The rows of a group lie close to one hidden flat surface of 9 dimensions, which passes through zero. Surfaces can cross.
(in the rows, 128 means zero)
Known rows, each followed by its group:
[ 82 151 112  97  95 117 120 101 179 122 129 139 149 130 120 181 121 115
 176 130]
(4)
[149 115 129  81 154 156 103 135 136 118 143 115 152 119 149 117 137 118
 149 137]
(4)
[165 135 126 122 167 178 118 144 192 123 134 139 174 118 137 175 164  96
  80 167]
(2)
[108 139 125 176  87 145 169  97 116 114 111 141  89 143  88 141  72  82
 173 118]
(1)
[186  91 188 128  98 154 169  82 105 157 124 111  75 101 100 115  83 124
 146 122]
(1)
[141  88  92 151 124 138 184  53 124 227  88 133  50  85  80 133 103 187
 200 124]
(4)
[149  96  90 135 122 214 111  86 120 155 106 105  97  69 105 133 145 118
 106 177]
(2)
[123 121 128  88 132 108 109 148 142  88 154 119 177 144 165 148 144 101
 110 163]
(3)
[124 140  96 143 147 126 138 184 174  56 122 145 168 152 123 145 111 115
 170 147]
(1)
[171 136 179 128 171 128 165 111 168 160 127 135 116 144 100 148 100 126
 166  80]
(0)
[ 91 156 101 150 134 149 121 120 128 124 107 184 174 160 132 119  98  70
 209 108]
(2)
[147 147 149 109 147 184 133 130 205 148 133 136 157 122 130 180 143  97
 103 139]
(2)
[103 134 140 117 149 122 126 104  93 116 117 125 179 185 150 110  92  64
 163 103]
(0)
[114 130 131 170 112 113 159  99 143 122  72 125 122 144  91 156 103 161
 138 115]
(1)
[ 80 188 133 161 119 106 131 151 132 133 145 166 125 161 129 119 118 104
 130  77]
(4)
[ 73 102  86  98  80 141 108  43 103 136 113  99 141 121 146 162 138  90
 123 176]
(3)
[170  63 159  97 166 149 159  60 109 138 109  84 158 153 140 144 106  77
 117 167]
(0)
[152  99 124 128 101 203 143 116 128 123 111 125 132 101 135 121  99  80
 153 171]
(3)
[120 165 133 171 125  54 102  94 135  93 153 164 103 140  79 174 159 129
 125  94]
(0)
[128 182  77 178 147 237 100 185 133 120 153 190 133 104 123 102 139  56
 135 134]
(3)
[ 99 124 131 113  66 134 117 110 142 190 105 154 152 105 170 139 147 140
  89 155]
(1)
[157 124 111 172 151 132  87 150  85  91 144 137 121 117 133 108 182 114
  48 154]
(3)
[116 145 130 120  94  85 117 160 149 130 166 125  98 105 134 142 165 175
  66 134]
(0)
[155 117 168  96 172 160 125 124 138 118 119  91 165 143 141 127 124 115
 108 123]
(4)
[149  69 165 104 129 182 157  32 146 106  55  52 145 135  95 181  86 107
 137 164]
(4)
[120 114 158 112  68 119  94  38  68  99 160 100  89 120 122 147 129  69
 121 134]
(0)
[118 130 130 152 145 133 132  97  88 141 121 134 123 145 120 105 117 100
 140 102]
(2)
[143 149  92 193  87 185 145 165 171 150 109 193  74  61  77 135 124 165
 153 137]
(1)
[216 101 166 151 117 186  96 128 114  94 109 123  96  69  80 109 129 162
 142 126]
(0)
[122 124 115 146 117 124 118 133  96 142 131 138 122 121 143 104 139 129
 108 131]
(2)
[167  98 104 129 191 161 171 162 187 139 102 115 163 132 134 156 137 133
  87 186]
(0)
[138 119 127 124 127 115 129 143 124 126 124 148 129 125 129 106 116 141
 179 119]
(3)
[133 118 132 112 107  45 122 168 132 104 137 138 135 135 146 119 139 190
 147 125]
(3)
[ 97 158 156 157 119  57 139 119 135 111 135 127 118 169 114 165 138 124
  71 104]
(4)
[175 100 143 174  45 135 125 178 120  98 100 123  85  67 110 114 134 206
  63 176]
(1)
[ 79 167 121  85 117 172 129 140 185 204 105 142 167 116 157 137 127 147
 140 108]
(4)
[157 101 168  92 151 108 172 111 146  98 130  83 124 156 108 142  75 125
 192 109]
(2)
[115 141 102 151 193 178 170 163 144 142 116  98 132 156 128 125 120  95
  73 135]
(0)
[124 132  61 149 127 196 100 125 158 142 106 170 147  85 119 149 162 111
 149 170]
(2)
[ 98 124 133 135 135  72  99  61  74  87 112 146 184 189 141 128 111  70
 178 105]
(0)
[130 115 131 120 111  85 107 159 103 109 124 115 125 125 140  98 140 185
 122 116]
(3)
[106 154 115 170 149 110 115 149 119 123 122 135 137 149 125 126 159 139
  64 112]
(1)
[126 142 100 138 101 136 139 231 200  64 122 189 213 143 168 148 125 101
 138 188]
(1)
[ 62 130 111 111  49 147 142  90 134 170  95 107  90  94 120 131  97 171
 159 123]
(3)
[133 150 125 124 149  73 150 183 184 120 142 189 169 160 136 144 121 141
 190 111]
(2)
[107 142 144 120 102 114 153 102 122 140 153 149 121 147 136 136  91  68
 168 115]
(1)
[107  94  86 142  97 131  98  79  92 147  81 115 123  95 126 129 159 172
  98 159]
(3)
[160 165 161 139 180  71 117 209 136 121 148 152 131 148 133  92 149 188
 110  67]
(4)
[142  93  92 170 154  94 115 115  33 115 146 120  91 135 123  83 145 120
 107 142]
(2)
[108 141 102 155 116 112 116 119  71 134 165 149  79 127 125  94 132  91
 134 118]
(4)

New rows. What belongs after each?
[195 120 210 112 176 176 141 175 130 120 102 104 163 142 136  79  92 141
 135  82]
(0)
[138 121 123 135 151  98 111 126 149  69  99 104 122 131  81 154 131 186
 162 115]
(2)
[138 108 146 143  98 130 120 107  71  99 142  84  86 120 122 115 135 109
  60 149]
(3)
[112 120 102 130 115 151 139 114  96 217 132 133 100 102 148 103 147 132
  84 141]
(4)
[ 72 143 114 137  91 115 115 110 104 150 121 115 103 124 134 127 146 140
  72 120]
(4)
[182  94 186  94 116  89  93 146 123  77 105 143 199 130 162 116 131 158
 145 138]
(0)
[109 124 159 133  97 118  98 143  57  97 111  96 145 146 163  77 122 133
  67 115]
(2)
[136 114 162 111 111 116 176 122 117 187 124 119  82 121 119  99  86 167
 163  92]
(2)
[162 138 152 146 192 152 168 110 148 149 124 142 120 153  93 136  95  95
 178  87]
(1)
[108 136 113 144 109 132 139 144 118 172 103 177 137 126 136  92  95 142
 193 103]
(2)
[145 140 132 129 159 131 170 140 184 150 145 113 108 130 111 171 143 131
  76 142]
(0)
[104 124 147 135 122 124 115 121  47 139 130  77  82 129 128  67 123 145
  88  89]
(0)
[112 135 173 123 139  83 158  90 123 150 125 130 138 174 130 145  94 108
 141  91]
(1)
[ 62 171 148 105 123  61 128 126 136 147 145  98 106 156 123 143 134 173
 110  59]
(3)
[146 111 125 122  96 160 119 127 131 123 136 116 105  88 126 127 140 142
 114 156]
(0)
[ 94 135 132  87  94 147 138 118 128 161 158 113 107 121 150 124 111 108
 125 133]
(0)
[107 117 133 120 120 168 113 118  78 112 127  82 131 138 151  95 116  84
  87 135]
(0)
[180 149 138 181 144 114 137 166 174 133 136 139  55  81  66 148 165 217
  87 106]
(0)
[138 136 145 106 153 170 151 163 175 123 126 128 177 146 147 141 108  87
 131 140]
(0)
[145 137 145 155  98 126  63 140  97  45 129 130 138 116 119 116 154 125
  98 130]
(0)
[133 147  87 177 127 153 103 135 146  80 124 159 128 113  98 152 156 111
 120 153]
(0)
[ 82 173 105 136 110 150 133 157 131 167 151 179 134 133 156 110 126  82
 133 115]
(4)
[172 139 137 184 221 102 151 177 161 125  82 161 161 168 100 127 129 180
 143  92]
(0)
[109 170 134 137 147 142 143 191 136 153 133 126 107 132 123  89 116 162
 113  78]
(0)
[139 122 147 125 168  89 163 126  98 130 174 144 138 183 150 112 105  53
 141 117]
(2)
[172  97 169 100 100 100 110 110 127 112 140 101 119 104 135 140 155 157
  92 156]
(0)
[181  97 139 127 197 149 132 131 144 106  95  78 130 123  98 129 127 182
 135 122]
(1)
[115 151 136 122 125 123 108 146 157  72 106 125 148 138 104 134 106 150
 199  88]
(4)
[140 110 122  94 156 127  84 147 107 129 137  93 139 114 153 108 179 163
  72 137]
(1)
[196  70 153 148 132 155  79  71  73  53  90 121 169 124 113 125 129  94
 147 164]
(0)
[ 90 148  94 100  89 110  97 173 127  96 182 161 158 133 183 119 147  83
 126 158]
(1)
[ 98 124  69 140 111  75  91 149  89  55 153 141 137 145 145 117 151 113
 137 158]
(2)
[ 88 124 107  85 115  98 102 119 144 145 121 124 162 129 154 144 151 153
 136 137]
(1)
[186 131 140 124 146 111 163 212 219 114 130 178 149 114 121 143 121 182
 180 133]
(1)
[144 109 152 101  91 194 137 141 139 160 100 113 144  99 151 110 109 138
 117 144]
(2)
[127 158 120 154 148 159 118 148 151  86 114 167 169 146 120 135 115  91
 172 116]
(0)
[190  91 135 130 133 121 116 196 123  89 117 144 158 106 153  85 131 174
 140 163]
(3)
[152 118 136 129 114 123 105 130 139  83 146 103 120 113 130 161 165 119
  48 169]
(0)
[144 132 117 167 179  87 149 144 127 134 110 124 116 145 106 133 144 175
  95 112]
(0)
[120 138  93 116 152 164 113 120 113 116 158 117 103 120 113 117 123  92
 180 121]
(1)
[137 131 158 114 108  95 149 145 141 120 148 151 149 149 150 133 111 109
 141 128]
(1)
[124 137 138 109 144 164 123 114  99 144 165 136 143 144 160 114 124  42
 125 133]
(1)
[114  98 165  51 133  92 112 145 134  88 112  43 185 157 178 128 138 169
  78 144]
(3)
[110 142 125 128  97 141 128 137 123 143 153 119  79  97 116 119 130 139
 108 116]
(0)
[141 153 157 148 163 164 155 115 136 153 133 126  92 135  88 126  97 110
 150  73]
(0)
[103 136 126 134 124 116 136  73 137 157 123 120 115 136 109 168 144 120
  97 126]
(3)
[128 124 152 135 120 118 144 129  90 176 138 125 100 128 141  94 123 135
  93 108]
(2)
[173 103 117 159 182 217 105 112 109 111  76 121 174 126 122 117 138  93
 106 158]
(2)
[149 152 132 170 132 121 133 184 144  44 141 177 149 160 111 117  91  84
 197 116]
(4)
[107 109 118  91  98 129 115 114 135  39 123  75 137 133 117 148  97 116
 185 152]
(2)
[114 141 175 104 149 166 133 152  93 124 132  75 146 162 156  79  98  88
  88  99]
(0)
[225 107 204 121 117 171 194 229 209 116 113 112 125  97 120 126  95 195
  87 151]
(3)
[155 139 183 118 162  78 148 120 168 118 149 128 144 167 116 176 134 121
  98 111]
(0)
[144 123 115 146 145 116 123 158 133  81 123 114 126 133 109 123 130 144
 129 132]
(1)
[141 123 174  99 102 153 109 119 106 109 140 102 134 128 146 114 114 101
 118 124]
(0)
[ 31 177  73  65 171  71  50 133 126 156 171 137 208 173 205 134 203 105
  93 115]
(1)
[171 103 172 124 113 108 158 159 164 121  98 135 162 129 143 136 118 167
 106 147]
(1)
[168  78 106 141 130 115 117 161 121  90  76 101 115  94 103  99 131 231
 154 147]
(2)
[160 103 167  87  70 103 156 148 131 111 172 135 113 115 150 116  91 114
 168 151]
(1)
[ 54 183 110 139  72 166  83  95 126 167 140 147 112 105 129 150 169 101
  60 117]
(2)
[112 148 133 166 114 107 185 142 188 177  93 167 136 137 121 164 124 155
  94 128]
(4)
[148 119 131 129 130 134 116 166 125 100 133 124 142 121 142 105 131 136
 120 141]
(3)
[114 117 136  54  83  83  96 141 117 129 180 128 147 122 190 118 152 124
 124 156]
(1)
[123 100  65 182 142 134  95  86  74  90  78 153 151 128 113 121 134 113
 174 157]
(0)
[145 123 126 113 133 153 127 172 163 120 117 134 161 119 144 120 128 149
 137 144]
(3)
[158  90 149 110 108 115 138 124 142 123  97 104 131 110 125 134 121 186
 128 142]
(1)
[167 100 145 104 147 122 160 112 156 128 126 146 157 145 135 145  99 103
 190 146]
(3)
[157 121 154 124 116 186 101 157  96  97 118  95 128 106 132  81 123 127
 101 127]
(0)
[123  96 114  87 124 154 130  65 129 143 105  90 103 101 101 139 105 153
 206 130]
(1)
[147 112  95  96  89 164  97 146 121 127 181 128  76  58 126 102 139 144
 171 158]
(1)
[115 129  73 121  69 158 100 165 124  87 165 144  97  77 131 110 132 122
 161 169]
(1)
[114 123 124  89 126  64 123 155 161  99 138 124 162 146 154 144 135 165
 150 133]
(1)
[ 71 150  91  84  81 153  86 169 138  93 147  99 153 118 171 122 147 109
  92 158]
(3)
[130 133 124 130 153 108 144 119 160 108 132 134 160 159 132 176 141  95
 110 144]
(0)
